The rows come from 4 hidden closed curves, with some noise, and rows from the same curve form a group. Each curve winds through 6 dimensions. The rows are also pushed far along 4 directions, which tell nothing about the answers.
Some rows, each with its group after it:
[  3  18 -22   6  -5   4  16 -21 -21  18   6 -27  -1   8 -15 -17 -12  -5] | R
[-26  -4  15   0  11  -6   3 -13 -10  -8  -5  -2 -11   3 -15 -12   3  -8] | T
[ -6 -19   3  -4   0 -31  10  -8  23 -13   8   3  -3   4   3  24   8  -1] | Q
[  5  10  24  -2 -30   8   6  33   0 -16  11  17 -48 -20  58  -3   7  35] | T
[-16   0  54   7 -32  14  -2  56  -5 -23 -16  45 -41 -48  57  -5  12  29] | H
[ 27 -20   2 -15  35 -17 -16 -18  -7  13 -12  -6 -15  44 -21 -19  28 -10] | Q
[ -6   4   1  14  -9  -8  16   3   7   0  15  -6  10 -13  18  16 -40   7] | H
[ -6  -9 -24 -19  -4 -28  11 -26  17   5   2 -23   8  30 -27   6  17   4] | H
[ -1  -5   6   1  -7   3  -6   1  -2  13  -7   0  -3   5  -9 -23  15  -2] | Q
[ -4  -7  26  12   8  -5  -5  15 -23  15 -13   4  -8   4  -9 -25 -11  -9] | H
[  2 -19  -9   5  -1 -12   0 -25 -11   4   1 -16   3  10   1 -10 -16  -6] | H
[  7   1  10  -7  18  12 -22  17  -9   8 -17  13   8   4 -26 -13  18 -19] | H
[ -7  -6  11   4   9 -11  -6  -2  21  10 -18   9  37   5 -42   4   1 -29] | T
[ 11  26 -27 -14 -23  11  14  -3 -40  -1  -8 -19 -34  18  16 -17  17  26] | R
[ 22 -13  16 -31  46 -23  -9   8   8  -4 -18  13 -48  41  15   5  55  22] | T
[ 10 -11 -10   3  -4 -26  11 -21  38  23  13  -6  28   8 -26  15 -28 -31] | H
[-17 -15  11 -10  25 -22  -2  -5  24  -1   9  -2 -22  23 -16  12  22   7] | R
[ -7  -4  11 -13  -8  -4  -3  13   9 -23  17  10 -16  -8  21   7  17  12] | T
[  9 -13  19  -3  15  -4  -7   9  49  -2  -2  34  26 -26   6  24  -7 -19] | R
[  7   6 -21   9 -12  38  -9  -1 -57  -2 -22  -9  -2  -2   9 -24  -4   8] | T
[-13 -28   4   3 -11 -32   6  -4  67  17  18   5  57 -23 -18  22 -19 -24] | H
[ -5   2  23  12  15   0   0  12  -7   1   1   3  -7  -1  13  -6 -17   7] | H
[  8  -7  16   3  -3   1  -5  14   9 -12  -3  23  -1 -19  21  15  -1   0] | Q
[  3   2 -15   6   5  11   0  -8  -1   4  17  -7  11 -11   9   9 -26   1] | Q
[ -3  -8  12   4   5   8  -3 -17  -7   1 -16   6 -17  -4   1 -18   7  -3] | T
[-16  -9  -9 -19 -10 -16  -3  -5  16  -6   7  -7 -19  17 -10   6  34  18] | R
[-15   1  -1  16   2  26  -6  -9 -48  13 -11  -7  -3 -11  -3 -35 -35  -3] | Q
[ 7 -7 15  5 13  1 -7 14  3  3  2 13 10 -6  4  2 -8 -7] | T
[-11  22  16  20  -6  24   6  15 -17  -6  -3  11 -15 -18  25   0 -36  14] | Q
[-15   3 -38   1   6  -8  13 -29 -24 -16  12 -30  -4  18  -6  14  -7  12] | Q
[ 17  -1  -5 -18 -31  -3  20   6  33  -9  -5  25  -4 -27  42  26   1  10] | R
[ 26 -17  -3 -20 -13 -32  17 -15  77  13  16   9   4  -8  10  19  29 -12] | R
[-21  -9 -13   6   7  -4   1 -25  18  -2   5 -13  47  -7 -29   9 -18 -24] | H
[-12  17  41  21 -32  11   7  43  28  -9  -6  28  -2 -36  19   7   1   7] | Q
[  5 -12  10   5 -10 -17  14 -15  53  13  -3  14   5 -16   2  14  -6 -15] | T
[-23   4  -4  16  -5   2  -4   2 -44   5  -5 -14  30   4 -36 -16 -35 -16] | T
[-27   5 -59   7 -40  -3  28 -48  11   9  27 -27  29 -19  -2  19 -66   1] | Q
[-19  22 -18   1 -20  25   4   2 -82  -4 -23 -21 -29  12   1 -37  -1  25] | R
[ -4   5  19  15   8   0  -6   6  -3  19  -1  -9   2   9 -32 -22   1 -16] | R
[  4  -5 -42 -23 -48 -17  13  11  13 -14  23   1 -16   3  50  43  -6  45] | R
[ 11  -5   7   6 -20  -9   4   8 -16   9  -6   2 -14   4  18  -9 -18   8] | Q
[ 14  20 -40 -14 -31   2  21 -14 -14   1  10 -23 -23   5  20  -3  17  25] | R
[ -6 -14 -22  -1  24   1  -3 -44 -19  24   4 -25   5  15 -24 -22 -23 -12] | Q
[ 20 -13 -34 -31  22   3  -9 -29 -32  -9  -9 -16 -41  35  19 -11  44  27] | T
[ -6   8 -15 -33  27 -25  14 -15 -10 -11   3 -25 -49  51  11   7  45  48] | H
[-14 -18  48   1  25  -7  -8  -3  -3 -20 -22   8 -18  10   7 -19  31   6] | H
[  1 -23  10   0  43  -2 -14 -42   2   7 -18  -1   2  14 -36 -30  21 -33] | T
[ -7  21  13  20 -39  23   3  34 -13   3   5   2   2 -33  20 -12  -6  13] | R

New rows, each followed by its group:
[ -8   3  -6   2   7  -4   4  -3  -4  13  11  -2   9  -7  -7   6 -29  -8] | H
[ -9 -26 -12  -8  -3 -15  -5 -15  15   4  -8  12  28   4 -17  19 -23 -16] | R
[ 20 -27 -15  -6  -7  -7  -3 -18  36   9   0   6  17 -10   7  13   8 -13] | T
[ -4   3 -20 -17  -9  -8   3   0  13  -4   1 -11  18  11 -14  13  16   8] | H
[-14  22 -13   5   3   6   7  -5 -34  -3  -5 -28   6  26 -14  -9 -12  16] | H
[ -4  15 -68 -11 -21  15   6 -28 -36 -16   5 -40  25  19  -2  11  -6  22] | H
[-18 -13  19  -6  11  -2   3  -8  25  -7  -4  21 -21 -18  15   3   2  11] | Q
[ -7  13   5  12   0  23   1  10 -31  -7 -17   6 -21 -10  23  -9  -5  22] | T
[  5 -11  21   5 -37 -24  22   4  77   8   3  31  -8 -36  33  28  -5   4] | T
[  8   2 -39  -7 -22 -15  16 -11   3  12  -7 -12   5  12   6  19 -13  14] | T
[ 15   1 -20 -11   6   3   0  -3   0  -1  12  -7 -24  14  26   7   6  24] | Q
[  6 -19  18  19   9  -2 -23   7 -26   8 -23   3  34   8 -39 -25   1 -40] | Q
[ 11 -11   3  -5  -8  -9  -2  -1  -3  -8  -8  -6  -4  15  15  -6  12  12] | H
[ -7 -10  22  29  19  10 -25  17  -1  16  -5  14  48  -4 -38  -3 -40 -39] | R
[-18  -1 -17  -7 -11  -3   6  -5 -20   1  -3 -12   2   0  -8  -5   0  12] | H
[ -3   4  -2   5   3  -6   1   3 -23  21   0 -14   5  14 -21 -13 -21  -6] | H
[ 30   0  15  -4   1   4   0  17   3   6 -10  19  -7 -12  29  -2   0   0] | R
[  8  -9   5  15   2   0  -2 -11 -14  19  -9  -4   9   0 -12 -17 -20 -17] | T
[  0  -9 -14 -23   5 -16   0 -16  44  -4   7   9   9  -2 -18  24  23 -11] | H
[  9  36  22  11 -24  35   5  36 -49  -1 -23   4 -35 -14  25 -39  15  18] | R
[ -8   7  71  24   8  18 -10  39 -10  14 -18  30 -24 -25  14 -32 -15  -2] | Q
[ -3   2  47  22  10   5   0  26 -18  -6  -9   9 -27  -4  32 -17 -15  13] | H
[ -7   7 -21  21 -24  14  10 -13   9  12  -1  -1  34 -28   2  14 -42  -9] | T
[  3 -30  -5  -8  10  -9 -10 -30  24  17   1   7  23  -5 -15  -2 -10 -26] | Q
[ -6   8  53  16  25  32 -16  22 -54 -22 -31  19 -45  -1  16 -33  13   7] | H
[ -8  16  -7 -13 -26  -9  22   6  28 -19  13  -3 -37  -1  39  26  19  42] | Q
[-27   6 -37  19 -52  -1  27 -18  27  -3  28 -18  55 -39  10  33 -58   1] | H
[  5  14  10   1   3   1  -1  17   6  13  -1  10  -2   4 -14   1  -7 -13] | H
[ -9  -4  13  11  13  -2  -3  -1 -38 -15 -20  -4 -12  16 -16 -13   9  -4] | Q
[ -4  -4  61  16  22  15 -28  56  -9  -2 -16  40 -10  -9   9  -8   0   3] | R
[-12  38   1  23 -37  25  17  22 -48   7   0 -15 -21 -13  18 -28 -27  20] | R
[  5  14 -10   4  -4  -6  17 -13  -3  14  10 -20  -7   5  -8 -11  -4  -1] | R
[  1  -9  49   3   4  17 -18  32  -8  -2 -25  39 -26 -23  25 -21   9   1] | Q
[ -9  25 -20 -16  20  25 -13   4 -73 -13 -28 -28 -17  44 -24 -29  38  28] | H
[  5  -8   0 -25  30   9 -30  10 -60 -15 -30  -3 -41  52  -8 -19  44  25] | R
[ 15  15  19  -3  -4   1  13  17  38  -4   6  16 -19 -21  28  14  15   9] | R
[-15  20   5  15 -10  22   7   0 -10   0  -6  -1  12 -29  -6 -13  -7 -10] | R
[ -7  12   0  22  14  48 -24  -3 -69 -13 -33 -14  32  11 -29 -36  -3 -14] | H
[ -2  16  -8   7 -23   8  18   1   4  14  16  -8 -11  -8  19   0 -32  18] | Q
[-12  -3 -14   8   9  -7   6 -15   2 -15  11 -12  14   0  -7  20 -10  -4] | Q
[  4   7  22  -1  13   4  -7  22 -24  -1 -14  11 -19  18   3  -2  -8   8] | R
[  7 -13  -3 -18  29  -8  -2 -21  14  -8 -13   5 -24  14  11   8  33   9] | T
[ -4   3  -6  -6  11   4   5 -21  13   0  -5  -5   8 -12 -12  -5  15 -11] | R
[ 22 -16  15 -21  39 -12 -14   1 -23   5 -22  10 -35  34   2 -17  24   2] | R
[ -1  14 -20  15 -36  26   9   6 -39   5  -8  -2  20 -34  18 -13 -37   0] | R
[-18  -4  -9 -13  38   9  -2 -36 -37  -7 -17 -14 -29  27 -16 -25  12   9] | Q
[  0   7 -20   2 -38 -11  26 -18  30   7   7  -5  -8 -10  25  20 -21  17] | T
[ -7 -24  -1   0   7 -10  -6 -18  20  -2  -2   0  25  -6 -25   0  12 -23] | Q
[ 13  -4 -10  -4  14 -12   1  -2   7  12 -13  -2   6  20  -7   9   4  -2] | T
[ 21  -8  19  -9  25 -18   0  -6  37   8  -9  14   5  11 -11  10   2 -22] | R
[ 19  13  20 -14  15  11  -5  14 -17  -3 -17   4 -47   6  13 -33  57  18] | R
[ 13  -9  10   7   0  19 -15   6  -6   5 -18  19   5 -16   8 -12   7 -10] | T
[ -5  15 -24  13 -73  -4  29  18   5   9   1   3  10 -29  38  26 -47  27] | T
[  2  -4  11 -21 -30  -6  -3  46   2 -22  -1  28 -48   1  53  21  20  48] | R
[  1   3  -3 -12   4  -9  14 -23  21   1  -5  -3  -8  -4  -7   0  22  -8] | R
[ 19 -11   3 -29  51 -21  -3 -29  26  13   2  -8 -34  42 -13  -7  42   5] | Q
[  6 -15  32  -4   1  -9  -6  17  -1 -12 -12   7 -19  11  32 -12  25  23] | H
[-15  12   3  26 -35  11   9  20 -51 -13 -13  -5  -5  -4  10  -8 -25   9] | Q
